Every row belongs to one group in each of 4 separate groupings. Each group adds its own fixed numbers to the row, and there is some noise. The rows also spread widely along 14 directions, which tell nothing about the answers.
In the rows, zero is written as 128.
Some rows, each with its group in each grouping after it:
[130 127 141 146 106 156  87 170 128 106 127 153 129 114 190 154 112 120
 231  91 138  75  84 137 143] -> Lar (2) q657 q679
[148 127 173  73 153 139 193 144 150 134 117 127 157 144 121 128 135 173
 132 125 146 140 149 142 171] -> lik (3) q71 q67
[110 130 136 108 136 126 103 139 153 115 128 100 159 111 134 142  96 145
 203 104 110 145 135 137 115] -> Lar (0) q71 q67
[159 146  92  83 158 145 117 119 151 110  75 123  90 119  75 135 125 158
 155  84 163 121 103 177 160] -> goz (5) q490 q222
[124 145 146 139  87  93 138 123 199  77  87 124 110  96  98 137 145  83
 164 100 111 135  49 153 129] -> lik (1) q368 q679
[170 148 122 171  97 147 159 151 142 135 127 150 141 189 154  78  89 137
 193 140 159  92 153 152 101] -> Lages (1) q657 q222
[164  94 161  86 127 162 131 164 126 115  93 183  92 106 126 102  55 209
 116  88 128  98 111 137 153] -> vif (4) q490 q679
[133 144 137 141  99 153 171 170 140  97  98 169 112 163  91 133 151 105
 109  84 149  60 148 159 153] -> vif (2) q368 q67
[157 163 140 147 171 116 192 104 126 130  96  85 120 157 127 147 155  85
 146 170 166 106 134 157 112] -> goz (0) q490 q67
[101 127 129 162 129 131  69 147 155  70 104 165 101 108 140 146  97  90
 144  76 108  51  75 129 106] -> Lages (5) q71 q67
[126 151 155 110 170 115 154 129 138 137 112  99 114 164  98 130 137 161
 108 149 113 102 158 135 118] -> goz (3) q368 q222
[113 129 114 209  82 147 152 155 149 137 119 135  82  82 105 136 181  64
 176 123 115 109 118 173 115] -> lik (4) q368 q67
[156 134 127 151 137 128 154 149 145 153 156 146 116 117 136 103 144 126
 169 131 140 121 125 140 127] -> lik (5) q71 q222
[ 90  88 154 143  58 152 159 183 152 153 115 166 113  53 117 130 186 141
 200 142  85 120 101 153 128] -> Lages (1) q368 q222
[160  95 165  86 171 171 138 157 106 118  94 141 132 126 141 131  72 166
 104 123 156  69 143 148 110] -> Lages (3) q657 q222
[148 160 109 128  77 128  97 150 107 130 146 129  87  96 143 129 140  74
 155 114 112  84  82 133  85] -> goz (5) q368 q67
[134 173 197 110  85  92 127 129 165 134  52 120 158 154 130 120 156 174
 156 144 140 142 107 167 135] -> lik (5) q490 q222
[139 152 135 134  98 145 144 144 123 127  99 120 121 173 141 110 106 165
 178 149 130  91 137 155 106] -> Lages (1) q490 q222
[141 140 133 100 141 125 140 141 135 116 155 116 149 151 154 146 145  89
 164 134 109  89 112  94  89] -> Lar (4) q657 q67
[129 111 148 162 168 139 159 159 167  76 123 171  99  99 107 159 122  93
 138  56 161  93 101 148 203] -> lik (1) q71 q67
[130 155 135  69 120 126 121 152 146 106 135  73 140  99  86 163 126 128
 178  76 131 162 140 161 162] -> vif (1) q657 q67
[154 139 103 122  75 143 138 134 127  92 120 126 100  86 102 128 130  53
 137 111 127  97  89 157  87] -> Lar (2) q490 q67
[171 105 174  84 121 150 140 166 124 143 111 178 114  96 139 111 140 147
 102 117 134  92 111 137 129] -> lik (2) q657 q67
[168 152 143 120 197  84 123 124 167  96 143 136 118 147  99 117  96 112
  86  87 149 114 119 113 141] -> lik (5) q490 q67
[125  90 125 137 157 159 171 153 148 101 133 159 103 109 124 135 114 119
 139 116 123  68 111 128 129] -> lik (3) q368 q222
[126 126 162  95 107 133 114 153 144  89 105 123 147 101  80 144 106 107
 111  86 125 117 139 157 111] -> Lar (1) q490 q67
[131 141 131 117 129 148  88 143 150 164  87 148 150 165 143 113 163 163
 173 142 115  91 146 150  74] -> Lages (5) q657 q67
[108 115 163 104 134 126  99 165 140 152 160 125 116  90 106 131 139 135
 118 122  63 111 152 105  93] -> goz (4) q657 q67
[130 159 156 149 128 106  87 136 124 110  89  91 134 107 171 157  98 102
 181 130 146 109  94 164  97] -> Lages (5) q368 q67
[105 124  89  87 132 163 108 131 198  87  97 151 166 172  87 132 139 126
 165  86  98  79 133 140  74] -> Lar (5) q71 q679
[146 129 131  62  78 162 115 150 112 111 142  86 130  85 130 145 119  97
 146 113 100 103 108 145  71] -> lik (3) q657 q679
[135 141 151 110 148 120 124 142 155 115 136 126 180 186 145 104  49 176
 156 120 128 117 174 124 114] -> Lar (5) q490 q67
[129 147 172  87  37 151 175 143 153  94  79 120 143 137  89 122 113 127
 110 104 120 112 131 176 127] -> goz (3) q71 q679
[115 146 169 109 108 153 105 181 134 110 118 130 191 189 146 145 102 163
 171  91 133  79 171 136 118] -> Lages (3) q368 q679
[151 104 144  92  90 179 217 162 142 152 107 166 148  98 119 121 160 131
 152 136 152 118 139 175 146] -> goz (5) q71 q67
[142 117 140  57  89 163 142 182 112  92 135 118 121  94  93 146  77 129
 115  72 127  97 134 138 126] -> goz (4) q368 q222
[143  87 129 111 203 157 168 157 141 127 134 139 118  55 111 177 165 105
 176 109 160 119 101 150 167] -> Lages (5) q490 q679
[115 160 202  89  51 121 104 159 154 113  72 103 168 131 114 146 136 150
 147  99 120 137 138 176 135] -> lik (1) q657 q67

New rows, each followed by its group in each grouping:
[ 78  94 159  86 122 171 139 168 156 134 117 115 155  86  75 144 132 173
 147 110  90 123 187 161 126] -> goz (3) q71 q222
[178 114  91 111 147 141 148 131 154 122 107 152 123  95  77  98 119  95
 118 115 155 112 127 164  67] -> vif (5) q368 q222
[139 123 123 196 129 127 152 140 198 141 115 204 114 156 123  85 166 118
 159 128 121  88 108 135 111] -> lik (5) q368 q679
[149 114 193 169  83 133 162 180 175 158 121 206 196 123 124  93 171 113
 149 122 151 126 163 139 119] -> lik (4) q490 q67
[144 195 124  99 126  74 134 108 175  97  79  88 108 152  63 138 159 121
 136  99 144 148  94 161 148] -> vif (5) q368 q222
[146 162 138  83  74 147 139 157 107 120 125  55 125 119  99 143 107 118
 147 110 131 137 160 183 116] -> Lages (1) q657 q67
[ 87 147 134 123  68 144 157 152 150  97 111 120  96 166 129 128  74 168
 156 112  83  80 128 148 156] -> goz (5) q368 q67
[150 101 141  74 103 163 166 171 103 145 137  88 113  40  79 129  99 136
 130 122 129 147 165 182 109] -> goz (1) q368 q222
[146 157 134 112 131 114 103 119 134 150  92 111 123 113 111 128 207  88
 134 157 110 110 111 152  39] -> Lages (1) q71 q67
[154 168 105 171 150  99 126 106 171  84 120  90 135 162 115 109  62  64
 132 117 148 108 141 158  64] -> lik (5) q368 q67
[193 176 129 154 163 119 168 116 152  79  99 121 125 187 122 127 112  72
 131  98 201  91 117 165 127] -> lik (1) q71 q679
[165 161 141  81  96 140 128 148 108 127 114 115  87 133 136 138 147 136
 142 107 134 103  96 151 146] -> lik (1) q657 q67
[127 113 103  81 173 171 135 130 139  75 106  89 111 110 101 182 118 101
 150  95 128  79 105 154 116] -> Lages (3) q657 q679
[148 142  96 155 123 131 225 128 185 102 149 151 112 155  83  98 133 109
 169 109 148 125 123 139 174] -> vif (3) q71 q222
[110 144 151 110  97 135 122 149 162 102  92 102 168 105 131 179 187  92
 213 116 136 112 103 166 124] -> lik (2) q657 q222
[134 148 186 100 153 106 147 159 149 147 171 119 178 146 109 135 170 135
 128 121 125 137 171 106 145] -> lik (3) q490 q67
[162 142 110  91 116 128 128 145 106 149 168  85 127 111 104 109 127 118
 148 142 110 127 147 122  51] -> Lages (0) q490 q222
[191 149 167  64 156 126 169 153 104 170 139 129 132 145 123 100 131 182
 108 135 151 139 171 137 136] -> vif (1) q71 q67
[134 127 156  75 141 127 147 152 107 118 145  79 132  95 151 159 112 121
 160 144 104 108 117 126  90] -> vif (1) q368 q679
[131 127  95  79  98 142 136 125 178  71 113 134 139 120 114 149 151  87
 191  92 104  92  56 116  94] -> lik (0) q490 q679
[112 150 177 150  92 126 172 179 134 142 137 134 142 135 123 155 220  86
 140 134 122  90 149 141 136] -> lik (2) q368 q67
[155 104 124 121 148 135 138 162 130 147 158  95  90  50  56 108  82 149
 120  87 136 174 176 171 128] -> lik (0) q368 q222
[116 168 221 187  94  68 132 162 145 149 139 125 143 159 158 122 136 147
 171 131 117 140 132 120 153] -> Lar (0) q368 q679
[ 96 108 152 153  88 123 129 170 182  90 146 124 142 102 114 110  38 152
 188  90  99 137 144 145 136] -> lik (1) q368 q222
[117 122 182 151 126 127 211 173 133 131 131 137 114 119 130 153 146 121
 134 132 138 104 129 150 185] -> Lages (5) q368 q67
[135 167  94 185 128 121 104 138 167 119 148 164 106 198 121 100 164  84
 156 116 106  53 129 108  85] -> Lages (2) q657 q67
[118 124  91 175 108 158 171 150 190  97 123 157 142 160 125 116 119 116
 227 109 138  92 130 151 129] -> lik (1) q368 q222
[102 126 144 157 144 127 143 142 187 111 101 155 146 150 113 148 181 111
 189 123 125  92 117 138 135] -> Lar (1) q657 q222
[ 74 115 127 169  84 138 156 142 167 107 102 147  97 105 140 143 138 111
 191 135  82  90  81 151 131] -> Lar (5) q368 q67
[164 107 147 120 125 185 201 155 114 118  87 153 146 118 156 149 143  97
 160 143 181  70 120 174 123] -> lik (1) q490 q67
[141 158  83 112 125 124 156  94 146 103 112  84  71 131 115 106  79 125
 146 144  98 117 102 156  92] -> vif (5) q71 q67
[125 113 140  64  95 165 144 169 159 128 118 178 149 136  99 124 165 160
 128  97 105  91 133 130 133] -> lik (5) q490 q67
[127 138 105  75  78 159 127 159 155 120 132 127 143 131  91 143 201  99
 163 102  97  93 120 126  82] -> lik (4) q657 q222
[149 120 164 130  79 137 141 152 151 131  68 179 163  89 155 133 161  93
 186 122 162 105  80 155 107] -> goz (0) q368 q67
[168 174 139  82  59 102 135 141 129 126 155 122 121 142 142  85 104 142
 147 118  97 137 101 103 106] -> vif (4) q71 q67
[ 95 133  90 120 111 135 109 136 155  87 147 103 103  80 106 154 133  73
 178 100  65 102  97 120  82] -> vif (4) q71 q67
[164 136 182  82 123 112 168 151 138 149  91 147 120 115 101 122 164 178
 118 126 155 141 104 150 177] -> Lages (5) q490 q222
[156 143  98 118 119 162 124 134 127  87  77 130 121 112 124 155 124  85
 178  77 175  91 101 177 118] -> vif (0) q71 q67
[150 179 100 131  91 121 194 112 152  96 124 113 122 201 145 120 162  84
 180 145 129  76  86 121  97] -> lik (0) q71 q222
[179 163 114  88  91 173 162 157  89 141 106 139  97 137 121 143 179 118
 144 103 174  87 113 167 159] -> goz (3) q368 q67
[140 188 181 163 109  91 144 132 157 142  93 138 144 174 154 130 200 106
 152 144 149 109 110 150 135] -> lik (5) q71 q67
[165 130 138 147 124 141 131 148 139 154 115 172 134 131 175  92 120 151
 200 139 147 113 112 143 115] -> Lages (1) q71 q67
[125 157 149 127  58 128  94 160 149 131  91 150 125  91 111 129 164 128
 172  81 131 136 106 176 149] -> vif (5) q71 q67
[186 133 107 118 193 158 109 154 107 107 133 126  88 105  97 143 110 110
 124  64 187  96 137 166 138] -> lik (1) q71 q222
[186 156 167 112 119 115 194 141 109 126 110 113 128 177 167  99  77 155
 137 166 164 103 121 141 112] -> Lages (1) q368 q222
[167 169 169  76  49 107 131 148 122 157 136 121 141 148 127  85 154 137
 118 147 101 131 131 129  83] -> Lar (2) q657 q67
[143  97 112 120  60 180 189 150 155 127  96 203 101 127 158  92 112 169
 200 121 119  88  81 142 152] -> vif (0) q657 q67
[ 96 116 142 116 141 154  70 182 130 127 144 124 164  98 119 161 123 128
 167  91 109  95 168 138 100] -> Lages (5) q490 q67
[136  81 133 161 123 160 143 149 141 151 121 166  99  67 126 100 103 115
 136 142 113 104 129 167  91] -> Lar (5) q657 q67
[107 138 170 141 127 111 116 131 171 124  53 123 160 133 142 139 127 161
 192 140 139 131 112 175 123] -> Lar (5) q368 q222
[197 135 160 121 103 137 171 160 115 170 107 167 148 112 154 113 169 116
 160 140 183 134 114 152 125] -> Lar (4) q368 q67
[111 141 147  81 148 148 137 150 134  89 113 102 143 145 117 174 128 134
 144  93 126  92 133 138 150] -> Lages (3) q71 q67
[ 97  93 166 206  99 143 159 188 160 124 145 164 135  81 108 136 130  82
 147  96 122 102 163 153 132] -> lik (0) q368 q67
[149 130 154 171 158 137  92 182 106 138 149 150 141  98 156 158 173  62
 168 115 164  65 131 133  94] -> Lages (2) q657 q222
[124 129 197 121 148 119 106 172 134 157 123 133 158 135 109 122 130 173
 119 127 118 124 192 140 114] -> Lages (1) q490 q67
[152 113 118  48 146 134 157 146 125 139 138 130 104  92 117 127 145 150
 134 140 104 109  93 116 104] -> vif (5) q368 q222
[141 169 158 128 172  95 148 144 157 103 159  78 155 187 142 138  83 141
 175 110 140 128 155 122 147] -> lik (1) q368 q679
[152 150 176 108  80 132 167 149 158  87  64 172 127 156 140 143 144 118
 124  88 168  81  72 159 187] -> lik (5) q657 q67
[121 148 131 176 113 128 154 131 169 139 113 108 158 174 152  95  81 144
 192 158 124 124 177 169  91] -> lik (5) q368 q67
[167 127 111 167 116 151 192 144  96 126 163 113  92  84 170 117  69  83
 183 144 157 110 112 157 127] -> vif (3) q368 q67
[153 139  93 205 131 125 210 142 163  95 192 130  82 140  88 108 106  40
 141 108 139 100 139 136 142] -> Lages (1) q657 q67
[125  87 137 122  96 167 211 148 129 109 115 147  78  92 129 118  75 147
 129 133 109  98 106 157 153] -> Lar (3) q368 q67
[119 121 146 124  61 150 149 126 155 100  49 133  98 114 118 107  82 142
 138 138  98  98 108 186  97] -> vif (1) q657 q67
[152  99 154 170 125 110 234 142 189 122 163 197 104 124 141  65  85 135
 147 146 114 118 107 104 172] -> vif (2) q657 q67
[167 125 128  70 148 127 115 144 125 176 163 135  97 116 136  73 109 205
 129 143  91 131 129 113  93] -> lik (5) q71 q222
[128  93 125  52 102 165 183 141 126  95 139 105 101  95 143 132  59 149
 158 137  81 104  95 131 117] -> Lar (1) q657 q67
[164 114 179 127 186 134 188 143 112 128 109 110 111  92 110 144 105 113
  85 129 166 129 152 167 140] -> Lar (4) q71 q67
[204 143 145 143 129 124 155 145 119 148 169 112 100  89 121 104 112  98
 134 112 169 152 127 157 143] -> lik (3) q657 q679
[131 157 117 177  84 154 181 145 119 153 136  94 102 139 149 124 139 114
 220 161 130 116 155 181 129] -> vif (1) q657 q67
[131 135 124 132 162 152 154 133 124 103 149  81 115 156 137 134  43 136
 153 120 130 102 167 150 135] -> Lar (3) q657 q67
[176 129 163 147 153 108 118 174 132 155 182 151 138  75 120 116 161  92
 143 104 157 138 136 126 120] -> lik (1) q71 q222
[143 163 136 166  97 115 127 172 133 133 154 169  97 182 118  98 155 123
 130 111 115  65 127 109 112] -> Lages (1) q368 q222
[157 126 102 130 138 171 132 162 122  90 117 137 117 102 129 176 150  68
 202  78 186  75  89 163 146] -> Lages (1) q657 q222
[169 151 172  93 136 125  78 151 115 129  88 117 140 110 104 141 140 103
  87 100 155 100 142 171  75] -> vif (5) q657 q679
[150 156 157 140 140 104  95 137 144 131 131  74 165  93 150 142 107 112
 211 116 157 171 125 161 115] -> lik (3) q368 q679
[127 140 172 103 157 108 136 156 150 118 142 133 124 149 136 131 116 179
 136 103 119 110 122 113 171] -> lik (5) q71 q222
[167 124  71 132 143 151 180 118 153 108 132 133  63 118  95 100  94 110
 154 116 130 112 114 156 129] -> vif (1) q657 q67
[ 84  82 180 170  92 169 155 183 150 137  91 155 178  81 168 151 122 140
 228 140 131 113 151 181 139] -> Lar (2) q368 q67
[144  99 131 145 161 156 131 148 160 143  91 158 134 100  83 116 149 110
 119 119 142 107 168 178  78] -> lik (1) q368 q67
[159 127 150 106  63 148 129 176 108 146 107 131  84  59 113 122 130 155
 151  96 142 144 103 173 151] -> lik (4) q368 q222
[193 145 190 101 100 110  77 158  99 168 131 139 123  81 161 102 132 148
 134 123 147 135  96 135 112] -> lik (3) q657 q222
[147 137 136 112 147 149 184 168 106 102 136  89 110  91 134 189 143 102
 184 100 183 111 110 167 192] -> lik (2) q368 q222
[137 108 169 139 135 155 164 192  98 151 149 131 101  70 108 167 171 110
 143 105 148 115 144 166 165] -> Lar (1) q368 q679
[165 129  99  73 106 160 185 137 129 122 115 124 123 119  92 116 144 117
 138 131 136 109 122 154  95] -> vif (3) q368 q222
[113 109 127 122 110 175 169 161 147 112 106 145 149 122  74 136 150  92
 119 100 122  84 179 164  88] -> vif (0) q71 q67
[192 135 106 133 139 127 140 127 149 103 120 146 124  77 153 123 130  72
 201 110 185 123  55 153 123] -> lik (2) q71 q222
[135 147 145  94 129 133 131 137 157  92  76 144  86 141  55 142 158 129
  71  69 126  92 106 163 149] -> Lar (5) q71 q679
[104 144 140 123  44 160 191 143 158 120  95 144 143 150 107 143 230  86
 154 148 101  78 114 151 110] -> lik (3) q490 q67
[196 175 141  70 116 132 138 112 102 126  53 114 109 172 127 119 131 152
 112 136 166 111 102 161 110] -> Lar (4) q490 q67
[178 112 108  87 168 184 132 171  95 145 152 131 121  96 115 145 135 126
 148  92 164 106 160 145 126] -> lik (4) q490 q67
[109 133 143 108  55 163 171 152 133 111 127 101 166 126 155 147 139 104
 203 147 100  97 118 146  88] -> Lages (3) q71 q679
[149 132 140 153 142 121 207 155 163 144 151 133 151 123 108 116 140 115
 185 128 159 156 165 153 161] -> vif (1) q368 q67
[151 140 117 172 142 136 188 155 163 127 155 158 136 174 105 102 122 113
 155 104 162 112 163 137 157] -> Lages (3) q368 q67
[182 131 110  97 159 156 157 138  79 143 142 120  66  89 144 146 165 107
 148 140 151  84  83 139 128] -> vif (3) q657 q222
[156 108 109 104  98 138 158 131 180 109 104 162 108 134 127  66  54 190
 172 121 110 123  95 139 114] -> lik (1) q368 q222
[124 157 172  86 149 119 124 135 144 135  90  72 156 128  80 170 204 115
 116 128 125 131 154 168  93] -> lik (3) q368 q679
[137 138  96 100 122 150 139 137 175 116 107 128 129 136  97 136 161 134
 191  95 140 120 112 164 144] -> lik (5) q657 q222
[129 118 184 132 127 101 148 136 176 139 124 120 153  95  97 100 103 127
 119 146 101 151 151 141  87] -> goz (3) q368 q679
[117  99 144 178  93 175 145 202 120 141 153 147 116  87  99 136 136  95
 142 102 114  88 178 158 100] -> Lages (4) q368 q679
[114 137 135 158  74 140 117 166 157 101 120 139 138  66 111 166 183  54
 200  83 140 114  96 165 147] -> lik (2) q490 q67
[159 101 133  93  80 165 177 153 126 126 112 141  78  75 137 106  72 168
 166 122 125 132  87 165 158] -> Lages (1) q657 q67
[132 141 163 156  99 106 107 157 136 145 157 111 132  64 113 108 110 123
 167 113 123 164 143 152 121] -> vif (3) q71 q222
[ 94  96 124 158  98 157 109 141 150 135  95 138  85  28  97 135 161 118
 184 125  92 130  93 177 110] -> Lar (3) q71 q222
[144 122 147  79 152 133  96 148 139 102 108 134  88  79 101 151 128 134
 105  70 120 106  85 147 139] -> lik (5) q71 q679
[ 98 118 161 144  79 109 157 172 194 139 155 147 157 107  83 102 150 130
 147 119  86 144 152 133 118] -> lik (5) q368 q222
[124 166 191 125  85 103 145 128 153  85  54 100 131 188 148 127  73 163
 142 137 123  97 103 147 126] -> Lages (4) q657 q222
[160 164 140 107  94 125 108 142 131  98 117 110 167 133 174 141  94 103
 213 102 165 120 100 150 127] -> Lar (2) q657 q67
[150 135  65 123 146 158 125 152 137 143 143 147  76 157  73  98 155 149
 142 108 111  82 149 136  92] -> Lages (1) q368 q222
